All groups share one centre, and each spreads out both ways along 15 directions, with some noise.
Some rows, each with its group after it:
[-20  18   9 -18  10   5  31   2  14  14  -6  28  -4   3  -2 -10   8  -6
   1  -2] | daso
[ -7  20   0   7  -6   2  20  30   9 -10  -7  -5  11   7 -12  -7  -4 -29
  -7 -18] | lizut
[-10   6  -6  -1  -8  -9   7   1  10  20 -12   8   3   2   5  13 -17  11
  -2 -13] | Zimi
[ -2  -2  -6  -1  -9   4  19  10 -17 -13  -7  -3 -19   2  16  -6   7  -9
  -2   3] | Zimi
[ -5   3  12  20 -11  -3   0  12 -11  -2  -9  11  -3 -12  14  -5  -5 -19
 -29   3] | lizut
[-14 -15  18   0  -7  11   0  -7 -11   6  14  -3  -2   5  19  -1   9   9
   6 -10] | nenut
[ -9   3   6  16 -17  -6 -12 -15 -12  -8  -7   0   4  11  26  10  13 -11
  -1  -6] | lizut
[ -3   6  -2 -16   2   9  20  -1   5   7  -1   4 -16  -3  18  15   5  -1
  10  10] | daso
[-22  21   9   1  10  -3  -9 -16  27   5  13 -12  -2 -16   9   5  32   3
 -11   0] | daso
[ -9  -4   3 -17  -5   8   3 -13  -1  -6   3  14   0   3  12 -28  19  -3
  -7   1] | daso
[ -4  -2   2 -10  -8   4  10 -29  -7  11 -13  17   4  -9  -3   6  12  -2
 -23 -12] | daso
[ 17 -21 -11   1  -5 -14  19  -8  -7   7  -7   9   5  -9 -10 -16   4 -13
  -5  -9] | daso
[ 8  5 14 -9 -2  2 14 -8 -4 -8 20 14 -4 -8 -7 -7 21 11 -3  0] | lizut
[ -4   2  -5  15  -3  -2  22   2   0  10  10 -14  -1  -6   9 -10  -5   2
  -2  -9] | Zimi
[-29  -2   8 -13 -15   3  -7 -12  -2   2   3  -2  -9  11  13 -17   1  15
  -8 -14] | daso
[ -6  12  -6  -2 -15 -23   5 -10  -9  12  13 -13  -4 -20   1   0  -6 -17
 -12  12] | nenut
[ -4  -3  -4  -1  -5 -16   5 -14  12  15  15 -27   5   1  13 -20 -15  -4
  -5   0] | nenut
[ -3 -11   2  -2  -2   1 -18 -21   2  13   9  -5  -3  14  10   2   0  -3
  12  -6] | lizut
[ -1  -2   4  -7   4   4   3   8 -17  -2   3  18  -9  -7  -4  -2   2  19
   4 -14] | Zimi
[  2  20   4   4  11   0  -7 -15  16  -6  20  -9  17 -16  -5  -9  12  -5
 -19   5] | nenut
[ -2  -5   0 -10  -9  -1  -4   5  -6  -4  34  14  16  20  17   6   3  -1
   3  -7] | lizut
[-11   1  -1   4 -11   5  31  -7  -9  -4  -2  -1  -3   8  14 -18   7 -26
 -21  -9] | Zimi
[ -5   8   4  23  23  11  -1 -26  -3  17 -18  17   7  -2   6   2 -10  -5
 -27 -10] | Zimi
[ -5   1  -4 -10  -5 -18  -1   8   9 -10  -4  -7   1  20  12   8  15  -5
   7  -8] | lizut
[  4  12  -7 -20   5  19 -10   3 -15 -15   9  17 -12  -5 -18   0  18 -17
   1 -16] | nenut
[ 17   1   8 -17   8  10   2   0 -18  -4  24  17   2   1   2  11   5  15
   3 -18] | lizut
[-22  -1  16 -29 -10  -4   1  11  12  -4  12  11  -6   0  -8 -13  19  23
  -6  -2] | Zimi
[-22  21  -6   1  -1  -8  14   9 -26  -5  16   0  19  -5   5  -6  -8 -14
 -20 -10] | lizut
[  6   3  -4  14  -8   3  -1  10  -1   1  29  -7  -6 -14   1   2   8  11
  35  -5] | Zimi
[ -6   8   2   4  21  11   9  -8   9  23   6  12  24 -11 -10  -5  -5 -11
  18   4] | nenut
[ -6  -1  14  11   6  -2   2 -11 -25  -8   1   4  15   4 -14  -2  11  -9
 -16 -16] | daso
[ -4  10  -7  -3  -6   1   1   3  23 -14   8   7  -2  13  27 -32  10   0
  -2  11] | daso
[ -5   1   6 -10  11  10  -8  -2   7   7  -5  13 -17   5  15 -18  -1  -5
   3   0] | Zimi
[  1  15   8   7   1  -3 -10   2   9  11  17  -1   1   0  -6  25  -8   4
   3 -19] | daso
[  2   4  -1  -4  -2  -5  14  23 -14 -12   1   2  11   8   7   4   0 -21
  -5 -17] | lizut
[ -1   0  12   3  -4   2   9  -2   5  -7  -8  42 -13  31  16   8   8  27
 -15  -1] | nenut
[ -1   1   2 -15   2  16  -6 -13   4   5   2  24  -3  -5  -2  -4  17  10
   6 -17] | nenut
[  2  -1  -9 -19  27 -10  31  -9  -8  11   6 -12  18   4  -6   4   1  -2
   5  -7] | lizut
[  3 -10  11 -26   1   3  12  -5 -17   0  22  -7  -2  -3  -3  -3  10 -17
   4  18] | Zimi
[-11  -3  -1   0  11   1   1 -25   1  21   0  21   2 -11 -11   9  22 -12
  -1  -1] | nenut
[  6  -8  14  10  15   8  23  -2 -11  16  -3  24  14   2   1  19 -13  13
  -2  -5] | nenut
[ 16 -14  -5  -8  -5 -10   1  -2  -1   7   8  -2 -29  -1 -14  -2   4  -7
  -8 -29] | nenut
[ 16  17  14 -21 -12   3  16   1 -11 -13  16  13  -3  16   2  -1   8 -10
  11 -24] | daso
[  8  12   5  18   2  15  -2 -20   0  -1   1  12  19   5 -12  -5 -12  -7
 -17   5] | nenut
[ 15   5   7  25  -8   5   0 -17 -10  -8  -1   5   5   0  -6  -7  16  -9
   5 -18] | daso
[-14   7  -1  -4  15  -6  18 -20 -12  -7   6   2  21   6   7   2  22 -10
 -29   5] | Zimi
[  9   0   8  10  11  -1  11   2  -3  -7   7  21   0  12 -20 -29  14 -18
  11  -9] | daso
[ -9   5 -16  14 -14 -19  -1   3 -10  -7   6 -13  -3  -8   7  20  18   4
  -3  -8] | lizut
[ 12  -8  15   2   4   9 -17  13  23   3   4  14 -12  12 -16  12 -15  -2
 -19   4] | lizut
[  2  -9   6   8  -8   7   3  -8  -4  13   2  12 -27  17 -17 -17 -14 -13
   1   3] | daso
[  7  12   2  14  -1   6  -6  11  10   5  27   3  -5  14   2  13 -13  -4
  15 -13] | daso
[-12  10  11  -9  -4 -10  -9 -23   6  15   8  -3  -5  -3  -5  -5   2  -2
   2   2] | nenut
[-23  11  18 -17   0  -3   8   8 -13 -18  16   1   0  24  10 -13   8  -2
 -15 -12] | daso
[ -9   2  -4  15   5  15 -19 -25   6   9   0 -12   5 -19 -14   6  18 -14
  -7  -9] | nenut
[ -7   7  21   9   4  -4 -14  15   4  -7   2   1 -27   9 -11   4  -8  17
 -14  12] | daso
[ 12   8  10  13   4  -1   7   7   0  -8  14  -4  -8   5  -8  -7  -7 -11
 -14  -2] | nenut
[ -9  -9  15  -4  12   8  -2 -12   3  27  16 -14 -20   7 -16 -18 -19  -7
   2 -11] | lizut
[  8   2  23   9 -21 -17  11  20  -5 -11   8  -7 -13   4  -4  -9  -8 -19
 -26 -12] | lizut
[  2  10  29   3   9  -4   3  -5 -11  -4  20   8  -4   3 -19  -1   7 -16
  -6  13] | nenut
[  8  -1  -6  12  -1  -2   5 -10  10  10  -5  14  -5 -21   3  -5  12  15
  -6  -9] | Zimi
[ -2  23   2   5 -17  -3  -2  -8  11 -18 -13   8  25  11  21 -13  13  -8
   0  -6] | lizut
[-12  -8   5  19  12   7 -16 -10 -13   1   6  -6  12  -4  -9  11  19 -28
   0   4] | nenut
[-15   5  -8 -17  -8   4   0  10   4  -1 -12   1   1  -2  11 -12  -4   9
  10   7] | Zimi
[  6  -4   6  12   2   0 -16  -7  11   7  10   3 -16  -4  -6   6   2   6
 -16 -10] | lizut
[ -6   7  13 -14  -4  -4 -10  -7 -18 -10  14   2   1   6 -12   2   9 -19
  -5   5] | Zimi
[ -3  17  14  11 -16  -2  -5 -10  16   8   2  -1  -4 -19  -9  10   3  11
   0   9] | Zimi
[ -1  19  12 -19  -5 -13  11 -18 -19   5  -9  -4  19  -3  -3   3 -27  -8
 -24  14] | Zimi
[ -2   0  30 -12 -16  12  -1  -1   7  -7  10  14 -14 -15 -10  -2  21  18
 -10   8] | Zimi

New rows. What belongs after each?
[ -3 -16 -12  25  -8  15 -17 -21  -6 -10  -3  -1  13   4  25   2  19  10
 -10  -5] | daso
[-17  19   1  25 -19  -4   8  -5  16  -3   2   9   0 -13   2  -4  17   6
 -18  10] | lizut
[-17   9  11  -5  22 -14  19  12  -2 -10 -10  -1  -5  11  -1   5  19   0
  -7   8] | daso
[-12  13  12  -4 -18  -5  11  -3   2   5  24   3   4  12  -3  11   5  -9
   6 -10] | Zimi
[  2  -4   1  -2   8  -6  20 -20   0   5  15  12   2  18  12   2  18 -24
 -22 -11] | Zimi
[  9 -15 -10   6  -4 -10  -8  -5  18   5   2   1 -18  -6  -6  20  28  -1
   1   6] | Zimi
[-14   8   3   7   2 -12 -16  -7  -5  -1   7  -2  26  16   6  10  -3 -12
  -7  -2] | nenut
[-14   6  23  17 -11  22   4  15  -2  -3  13  -4 -20  -7  -5 -15   0  11
   2  -8] | Zimi
[ 12 -12  -4   9   7 -10 -11   9  11   5   3  -6 -17  -7  -7 -12  -5  14
  -5  -8] | Zimi
[ 31 -12  13 -20  17   8  -1 -11 -16  15 -12   5  -5  -9  -6   2 -19  -3
   9   6] | lizut
[  8  -1  11  -8  27   1 -16 -18  17   9  21  10   3  -3   3 -12  10   9
  -5  -1] | Zimi
[-17  -4   1   8  10  -2  -9   5   1   7  15 -31  -3 -24   3   6  19 -17
  13   0] | nenut
[  9   4  -7  -2  10 -10   0 -25  -5   9  -6 -11  10  -4   6   8  -1   8
   5  -5] | lizut
[  8 -12  -4 -13  -1  -4  -6   1 -11  16  -8  12   1 -21  -3  12   4   4
  21  -6] | nenut
[-15  -4  -7  -2  18  -8 -22 -17 -19  -4   8   0  15   9  12  16  11  -8
 -18   0] | lizut
[ -9  15  10  16 -11  -3  -5 -13  -8 -13   5   0  -6 -14  -9  -3  27  -8
  -8   7] | Zimi
[  2  -6  10   4   1   1  -7 -17  15   1  18   9  -6  -1  -6  -8  20   0
 -11   1] | lizut
[ 13  -5  -7   8 -10  19 -14 -33  -5   7   6  18  11  -9  -1   3  13  -4
   3 -12] | daso
[ -8  -5 -16  12  15   2  -2   2  -2  -8   2   2   9  -2   5  -4  22 -27
   3   9] | nenut
[  1  -4   9 -13 -10  -1  -3 -20   7   7   9   5   3   6  -7 -14   1 -34
 -20   1] | Zimi
[ 11   0   9 -26   0   6  10 -11 -27  -7   0  37  -9  -3  -4  16   9  10
  -9   8] | nenut
[-28  17   5 -13  10  -2  -2 -16  11  12  14   3  19  -1   1  -3  10   2
   5   4] | Zimi
[  1   0   2  -6 -17 -13  20   4   4   6   2 -11  -9  -8  15   5   0   6
 -11 -19] | daso
[-17  12 -17 -12  11 -12  10   3   1  -3   6   8  24   5  20   1  12   4
  -8  -1] | lizut
[ -3  21  -5  12   4 -15  -3 -24  -9   1  -2  15  28   4  -1   9   1  -5
 -29 -17] | Zimi
[-11  30  14  10  -3   6  10  -5  16   7  -2   8 -11  24  -5 -10  -1   3
  13 -26] | daso
[ -1  -1  -7  -9   8   6   6 -11   8  12 -15  22   5  -4   8  10   2  19
   8   7] | nenut
[ -8   5  15   6  -3  28  -2  -7 -23 -13   4  16  10 -16  14  -4  14  -1
  -5  14] | daso
[ -8   9  -2   2 -25  10  24  19  -5  -1   1   2  -2  -5   1  -3   6 -22
  21  -8] | lizut
[ 15   6  19   9 -12   4  16  16 -15 -11  10   4  -3  -5   0  -5 -11 -10
 -13   1] | daso
[ 20  -5  10   2 -26  10 -12  -1  10   9  17  14   5 -15 -17  14  -3   5
  11  -7] | Zimi
[ 11  -1   1 -14  17  -4  10  -2 -14   9  20  10   5   4  11 -17 -11   6
   2 -19] | Zimi
[ 20  -9   6 -13  10  20  -7 -15 -13 -13  16  -4  20   7   1 -10   3   2
  -8 -17] | nenut
[-10  22  -4  -8   0  20   3 -16   5  17   0  16  15  -3  -3  -6 -16   6
  10  -5] | nenut
[ -5  -2 -10   7 -12   2   9  10 -18   1 -17  11 -13   0   5   3 -10  -6
  -1 -15] | Zimi
[ 16   8  19   0   2  12   7   2 -11  -6   3  13  -7 -12 -22   5  -2   3
 -12   4] | lizut
[ -2  -7   2   7  -6   0 -15 -12 -14  -5  19 -12  12  -1   7   6  -2  -5
 -23  -3] | daso
[  3   5   5   8   8  -1 -19  12  -4  -9   5   4 -17   7  -5   9  -2  20
   3  -9] | Zimi
[ -8  -4   6   0   6  -3   4   8  -8  -1   7   5 -28  14   2   2   6  -6
   3  -7] | Zimi
[ -9  13 -15  22   8   3   0 -15 -20   1  -4  22  13  -2   3   2  11 -18
  -3 -20] | Zimi
[ -6   3  -6  22  -6  -1   5 -16  17   4  -8 -11   1  -7   8 -17  24 -21
   7 -17] | lizut
[  9  18   1 -32   2   4  -2 -28   8  16  -2  13  11 -17 -10  -7 -11  17
  15  19] | nenut
[  1 -14  -9 -14  14 -11  -2  -4   1  20   7   4   5   2  -6  23  -5   3
   9  -2] | Zimi
[  5   3   1 -13  -6   5  -2   2  -3   3  15  10  13  21  11   5 -15 -11
   4  -9] | Zimi
[ -9   3   1  -4   7  -1 -18  20 -18  -5   5  -6 -18  -4 -10 -19  -7   2
  19  -3] | Zimi
[ 10   5  11  -5   6  -3 -12   9  -6 -11  -6  20  -1  -8  -7   7   0  17
   5  18] | daso
[-10  -8  11  -2  11 -12   0  15  -3  -6   7  -6 -20  17  -6   2  -3  -1
 -10   8] | daso
[  2  -1  28  -1  -8  22  -2 -12   4   6  12  12  -1   1  -8  -4  -6  -5
 -17  -4] | Zimi
[-10   5 -13  14   7   3   7   0  -7   0  -2  -2  19  17  10  16 -12   0
 -14 -15] | Zimi
[  2   0   5  -9   9   6 -13   4   5   0  22   8 -12  -1 -14   0   5   7
  -9 -15] | lizut
[  3   6   2  -7  -9   3   9   1   2  13  -4   2  -8 -14   6   8  -4   9
  20  11] | Zimi
[  0  -1   3  15 -22  -6  -3 -10   3   0  -3  -2   0  -1   5   9   7 -14
   4  13] | lizut
[-11   4   6  -3  16 -16  -8   6  -5  -3   7  -5  -5  32  -6  -4 -15   1
   4  -2] | daso
[  9  -8   9 -15  -2 -15  10 -16  -5  10  13  18 -18   6 -10  -5  10  -3
 -11 -10] | nenut
[  5  11  -7 -17  14 -26  -9  -1 -16  -5  11   6   8  13   1   8  -3   3
   4  -8] | Zimi
